The groups are shells around one centre, one inside the other: the same stretched ball of 7 dimensions in 6 sizes.
(in the rows, 128 means zero)
Known rows, each followed by its group:
[118 163 110 166 170 144 100 191 153 143 146 119 182 126 131 141  94 109
 137  92  87 148  94 133 120] : Vilub
[ 58 165 134 178 181 142 101 178 183  91 111 118 183 147 101 171  90  63
 135  78 103 163 117 137 118] : Vilub
[134 149  85 152 155 128 105 202 160 171 163 146 172 109 134 107 108 133
 120 106  81 144  75 141 125] : Pum
[108 168 100 136 133 129 126 187 138 144 178 125 164  93 120 131 108 140
 142 130  69 162 124 123 117] : gati
[ 57 177 119 132 138 134 166 135 143 102 160 121 168 103 102 151  88 131
 133 132  82 176 171 109 115] : Vilub
[142 142  89  93 123 107 172 170 132 196 206 173 148  73 118  91 105 177
 109 148  84 161 140 112 132] : Kefi
[ 61 189 154 139 151 136 126 163 150  88 145 115 164 118  97 180  94  84
 151 114  90 170 178 120 117] : remum
[ 82 147  89 138 152 122 151 154 172 147 156 159 165 111 116 104  88 138
  98 116  84 160 114 131 126] : gati
[112 149  90 130 141 127 167 153 141 153 173 144 173  94 115 117  99 157
 116 130  92 163 127 110 123] : gati
[130 150 125 158 181 139 116 184 155 148 139 132 185 132 118 150  93  98
 129  85 114 150 109 122 127] : Kefi
[144 156 112 105 127 121 150 188 113 180 202 137 154  80 117 129 106 157
 144 141  82 167 152 103 124] : Kefi
[ 52 182 120 136 149 130 157 123 171  96 144 148 166 112 108 132  88 116
 108 123  87 157 159 130 124] : remum
[101 137 119 117 154 109 141 184 168 167 164 172 149 112 101 119  92 114
 108 111 100 167 138 127 133] : sofe
[ 79 182 131 133 150 139 161 131 141 107 155 126 173 108 109 154  87 123
 131 124  93 163 171 110 121] : Pum
[117 158 117 139 160 125 115 186 162 152 156 151 165 115 119 127 100 110
 121 104  94 149 116 135 129] : Pum
[138 162 111 137 140 138 122 202 112 162 185 105 171  95 123 151 104 141
 163 123  77 166 127 106 115] : Vilub
[ 82 170 111 143 138 133 120 189 141 128 168 111 162 104 113 148  99 124
 151 123  66 173 134 122 112] : sofe
[ 87 160  68 139 135 126 150 153 161 148 172 150 167  94 130  90  97 166
 103 133  62 154 102 134 121] : Kefi
[ 79 143  99 152 162 122 113 193 181 148 145 148 162 126 112 120  90 108
 114  97  81 164  98 142 124] : sofe
[134 159 104 149 154 143 132 179 127 152 167 113 184 105 126 144 100 139
 144 114  91 157 114 109 118] : Pum
[113 156 104 114 129 117 140 188 136 165 189 144 151  88 114 121 104 146
 133 136  74 168 140 118 123] : gati
[ 80 180 157 146 167 136 107 179 160 104 136 124 166 130 102 176  93  70
 146  96 100 161 157 129 122] : remum
[ 71 174 162 125 159 129 145 155 153 106 145 135 159 121  90 174  86  83
 137 110 108 172 191 113 125] : sofe
[ 56 174 124 117 131 126 180 131 141 107 168 132 159  95  94 148  89 135
 129 141  84 181 189 104 118] : Kefi
[ 89 180 125 139 153 137 147 140 151 112 152 134 174 110 115 143  93 119
 124 118  93 153 152 121 123] : gati
[ 62 175 141 134 154 132 157 137 156  95 143 133 169 116  94 163  89 100
 128 116 104 169 177 113 122] : remum
[115 140  88 132 154 121 162 150 165 162 160 169 173 105 117 100  96 146
  92 117 103 152 111 124 132] : remum
[101 155  84 112 124 120 171 156 134 165 194 146 155  82 120 102  93 177
 117 148  66 169 141 112 122] : Vilub
[ 70 153 124 163 181 131 118 166 191 113 117 147 177 142 103 145  88  78
 110  82 110 156 115 139 127] : Vilub
[ 63 164 124 132 155 129 148 153 159 127 154 138 159 119 107 138  76 116
 121 115  82 171 155 121 123] : Vilub
[ 76 167 142 177 184 150  99 185 163 100 119 100 186 146 106 185  86  68
 151  77 102 165 124 125 116] : Pum
[ 90 146 123 129 155 125 161 159 149 136 156 139 168 112  94 149  89 118
 125 114 108 177 155 105 124] : Kefi
[ 96 170 139 132 160 130 132 165 154 130 152 141 163 118 110 148  90 101
 128 109  97 157 154 124 127] : gati
[ 99 148  96 185 178 145 108 184 170 125 125 117 197 135 118 146  98 103
 128  82 101 155  75 131 117] : Kefi
[ 84 174 118 137 139 130 117 188 145 131 168 120 157 105 115 145  98 119
 147 122  66 168 139 126 116] : remum
[129 137 100 156 169 128  99 214 163 174 153 141 172 124 124 124  99 112
 126  90  92 153  80 136 126] : Pum
[ 86 158  83 106 123 109 179 135 162 151 183 180 150  81 115  83 100 168
  89 150  76 158 143 128 129] : remum
[ 99 191 147 133 145 140 135 160 128 105 161 112 171 103 108 175 102 107
 156 123  93 161 175 110 118] : Kefi
[120 174 124 123 138 132 141 171 125 143 179 126 165  94 117 146 102 135
 145 130  85 160 155 110 121] : gati
[119 153  70 114 125 114 167 151 152 172 190 173 159  78 128  77 107 180
  94 146  75 149 116 127 129] : gati
[ 60 195 125 139 144 139 145 133 153  94 153 126 168 108 116 144  89 120
 129 127  74 157 162 126 118] : sofe
[116 141 133 141 171 122 105 210 165 159 148 147 162 128 105 146  96  86
 131  89 106 161 120 130 129] : sofe
[ 74 155 134 135 162 130 147 162 155 128 149 133 164 123  98 155  79 104
 129 107  98 176 158 113 123] : Pum
[147 143  99 130 150 127 140 186 133 182 179 142 170 100 125 120  99 148
 127 118  93 156 113 113 127] : Pum
[109 131  81 123 141 105 139 189 172 181 174 178 152  98 113  89 104 143
  98 122  84 161 102 136 130] : sofe
[ 54 165 137 150 163 135 127 171 162 106 138 118 166 130  97 168  83  88
 140 101  90 177 152 121 117] : Pum
[131 142  79 116 134 110 144 182 156 188 187 175 154  87 125  83 107 160
 102 132  79 152 106 132 131] : Pum
[ 91 156  97 122 136 118 139 179 152 163 180 149 149  98 119 108  91 146
 120 130  64 166 129 129 123] : Vilub
[ 70 166 113 169 166 141 118 168 169 104 131 118 183 129 111 153  93  99
 131  97  90 161 114 131 116] : gati
[100 181 116 151 143 144 115 183 130 122 165  98 175 105 122 159 101 124
 160 120  71 163 132 118 111] : remum
[ 95 167 139 173 166 149  88 214 139 110 139  80 184 130 105 197 100  78
 179  89  92 174 124 116 108] : Kefi
[ 69 190 128 144 147 135 132 148 160  91 146 129 170 110 109 151 101 105
 131 119  86 155 153 130 119] : sofe
[108 150 133 111 148 121 161 168 135 156 173 144 157 104  99 146  89 125
 131 122 102 175 170 102 127] : sofe
[131 124  96 158 174 127 103 218 165 183 151 143 174 128 120 123  95 113
 123  85  97 158  73 132 126] : Kefi
[110 166 116 179 170 149  79 212 150 129 140  97 185 130 126 164 100  94
 159  87  82 155  90 133 113] : Vilub
[126 138  88 157 158 126  91 226 162 175 161 136 168 116 126 118 105 121
 131  97  78 156  70 140 121] : sofe
[ 93 160  76 114 121 116 175 140 151 153 187 164 156  78 120  87 101 177
  99 150  70 159 134 123 125] : gati
[127 150 103 137 159 132 150 160 145 161 163 144 177 109 123 122  91 140
 116 113  99 152 119 116 128] : Vilub
[ 82 171 124 147 160 136 148 139 162 105 139 137 180 118 106 148  95 108
 119 109 107 155 145 121 124] : remum
[116 168 102 143 144 134 141 160 145 130 162 134 180  98 118 133 111 135
 128 123  94 152 123 120 121] : remum

New rows, each followed by its group:
[147 144 102 167 172 141  91 219 145 172 154 118 184 124 132 139 100 115
 144  87  91 151  74 128 121] : sofe
[ 78 191 154 144 156 144 113 175 138 103 151 103 166 120 110 180  89  89
 161 109  81 165 168 120 116] : remum
[ 82 176 154 177 180 151  77 208 154 100 124  88 181 145 107 199  92  57
 171  77  94 166 128 127 112] : remum
[ 98 166  93 118 133 119 156 148 156 151 178 164 156  91 124  96  97 155
 103 137  73 151 134 131 128] : gati
[ 99 174 120 125 136 124 124 183 145 138 174 136 154  97 114 136 105 123
 139 128  74 161 146 127 121] : remum
[115 131  83 140 152 123 139 188 152 178 170 144 168 107 119 110  93 147
 117 113  84 167  97 120 124] : sofe
[ 53 158 127 176 180 136 102 182 190  98 113 126 178 147 100 162  89  66
 128  78 100 165 112 140 119] : Kefi
[ 91 156  66 119 120 117 180 136 153 150 185 163 162  77 119  85 104 182
  96 151  72 160 126 122 123] : Vilub
[144 145  82 150 147 134 123 199 134 173 175 124 180  99 129 123 108 151
 137 115  83 157  87 118 119] : gati
[131 140  49 145 140 120 130 184 165 185 176 163 171  93 140  71 110 171
  97 123  70 143  59 143 126] : sofe
[139 145 107 129 141 124 127 206 130 173 182 131 165  96 114 137 109 136
 145 121  90 167 121 112 121] : remum
[ 88 176 121 135 138 137 140 170 128 123 171 108 167 100 111 158  96 130
 153 129  75 173 156 109 113] : gati
[110 172 114 139 145 140 128 179 127 143 173 112 169 103 125 145  94 135
 149 122  72 162 135 115 116] : remum
[ 83 151  84 133 142 116 156 149 177 140 159 169 164 101 112  97 101 142
  92 125  87 156 116 134 127] : Pum
[125 139  76 146 144 126 138 184 150 164 169 141 177  98 120 112 110 151
 119 119  89 159  90 121 121] : Pum
[ 75 187 127 122 139 125 144 144 159 114 162 151 155 101 113 129  96 120
 118 131  79 154 165 132 125] : Kefi
[113 143 117 124 154 124 151 175 142 163 169 143 163 108 107 135  88 130
 126 115  98 170 142 109 126] : Pum
[ 82 155 130 132 151 122 130 186 157 133 156 136 157 114  97 152  95 101
 136 111  92 175 149 120 122] : gati
[ 99 172 128 124 134 126 128 188 134 134 176 124 156  96 107 153 106 120
 152 129  78 171 158 117 118] : Vilub
[ 65 187 125 116 138 126 172 117 156 107 162 154 158  98 109 128  90 131
 109 137  85 157 180 122 126] : sofe
[ 61 183 174 148 176 144 125 158 154  85 125 111 172 140  93 198  79  60
 151  92 109 170 184 115 120] : Vilub
[ 56 181 139 130 154 127 138 148 169 108 147 147 155 119 106 142  84  98
 119 115  85 161 167 133 126] : remum
[ 86 145 104 119 138 115 152 177 152 157 175 149 151 100 103 122  92 138
 121 128  80 178 143 117 123] : remum
[138 141  68 157 154 126 113 194 168 170 159 155 180 105 133  95 116 142
 107 106  88 140  58 143 126] : Vilub
[ 46 195 163 157 160 149 115 166 147  67 132  89 173 130  95 205  88  69
 168 103  89 176 178 116 110] : sofe
[123 156 115 152 165 132  98 203 159 156 153 137 170 122 125 133  99 106
 132  95  89 148 100 137 125] : Pum
[ 95 150  91 144 144 127 129 187 152 150 166 130 167 105 116 125  99 137
 130 118  74 169 109 124 117] : Pum
[ 99 136  92 114 140 109 173 155 163 162 172 175 158  95 102 102  99 148
  95 129  99 167 135 118 131] : Kefi
[121 144  97 138 149 119 111 208 159 171 168 150 160 107 119 116 106 125
 125 110  82 157  98 135 125] : gati
[149 154 106 147 154 135 109 206 134 165 169 123 177 105 126 139 110 127
 146 108  91 152 101 121 121] : gati
[ 91 178 126 160 155 147 108 186 138 113 151  95 178 118 116 171  97 105
 161 106  78 165 131 120 111] : gati
[110 178  95 122 130 130 163 138 136 142 182 144 167  84 129 109 100 165
 117 143  74 149 141 119 123] : Vilub
[126 142  93 155 158 125 112 198 168 154 151 148 178 113 117 122 114 117
 119 100 100 150  83 135 125] : sofe
[ 92 169 150 135 160 137 124 184 135 131 157 112 162 121 105 174  83  96
 156 106  90 174 165 110 120] : Pum
[ 99 158 128 181 182 146  80 211 163 123 126 104 185 143 115 172  95  74
 153  74  96 159  96 133 116] : Pum
[112 157 116 151 150 138 113 205 131 141 163 102 174 110 111 164 103 116
 162 109  85 173 122 112 113] : remum
[116 147 122 145 167 135 131 183 145 151 153 128 176 121 111 151  90 112
 135  99 104 165 126 113 124] : gati
[148 129  81 140 154 123 128 200 148 193 174 149 172 104 127 105 103 149
 118 110  91 155  82 123 127] : Pum
[ 81 151  86 142 151 118 145 152 186 137 149 171 167 110 115  97  99 130
  89 115  90 150 106 142 129] : remum
[126 150 110 126 155 118 128 182 162 169 165 167 159 108 120 111 100 123
 109 111  95 147 117 134 133] : sofe
[ 59 182 154 119 140 126 141 164 144 103 161 125 150 108  91 172  92  96
 149 126  85 180 195 114 119] : sofe
[ 77 148  85 110 137 111 191 123 169 153 172 183 154  94 111  84  86 163
  78 139  86 162 144 123 132] : sofe
[116 138 102 142 161 126 128 191 155 170 161 142 168 117 117 124  90 126
 122 103  91 163 107 123 126] : gati
[ 42 181 163 158 174 143 122 158 165  74 119 109 174 142  90 194  80  60
 147  91 103 174 172 121 117] : remum
[ 76 151 141 124 159 118 137 177 165 136 151 151 152 122  92 149  86  92
 125 106 101 175 161 122 128] : remum
[ 74 173 147 131 148 131 133 175 142 112 157 117 160 113  95 174  93  97
 153 117  90 178 175 111 117] : gati
[ 66 151 111 130 148 115 137 174 176 136 155 157 152 113 100 124  93 112
 112 115  85 170 136 133 125] : remum
[ 91 150 137 165 182 143 115 186 156 125 129 111 183 142 102 176  83  81
 145  81 109 171 126 115 119] : sofe
[105 165 114 163 171 143 117 169 159 130 139 126 184 127 125 142  91 108
 127  95  95 148 108 130 122] : Pum
[ 75 167  97 102 124 111 183 126 160 140 181 175 148  84 111  94  94 160
  93 150  76 161 163 125 129] : remum
[ 66 170 117 158 163 137 137 146 173  99 131 133 181 125 107 147  93 101
 118 103  99 158 131 129 121] : gati
[ 86 147  82 127 140 113 160 150 176 148 163 175 161  98 112  92 101 147
  89 128  87 157 118 134 129] : Pum
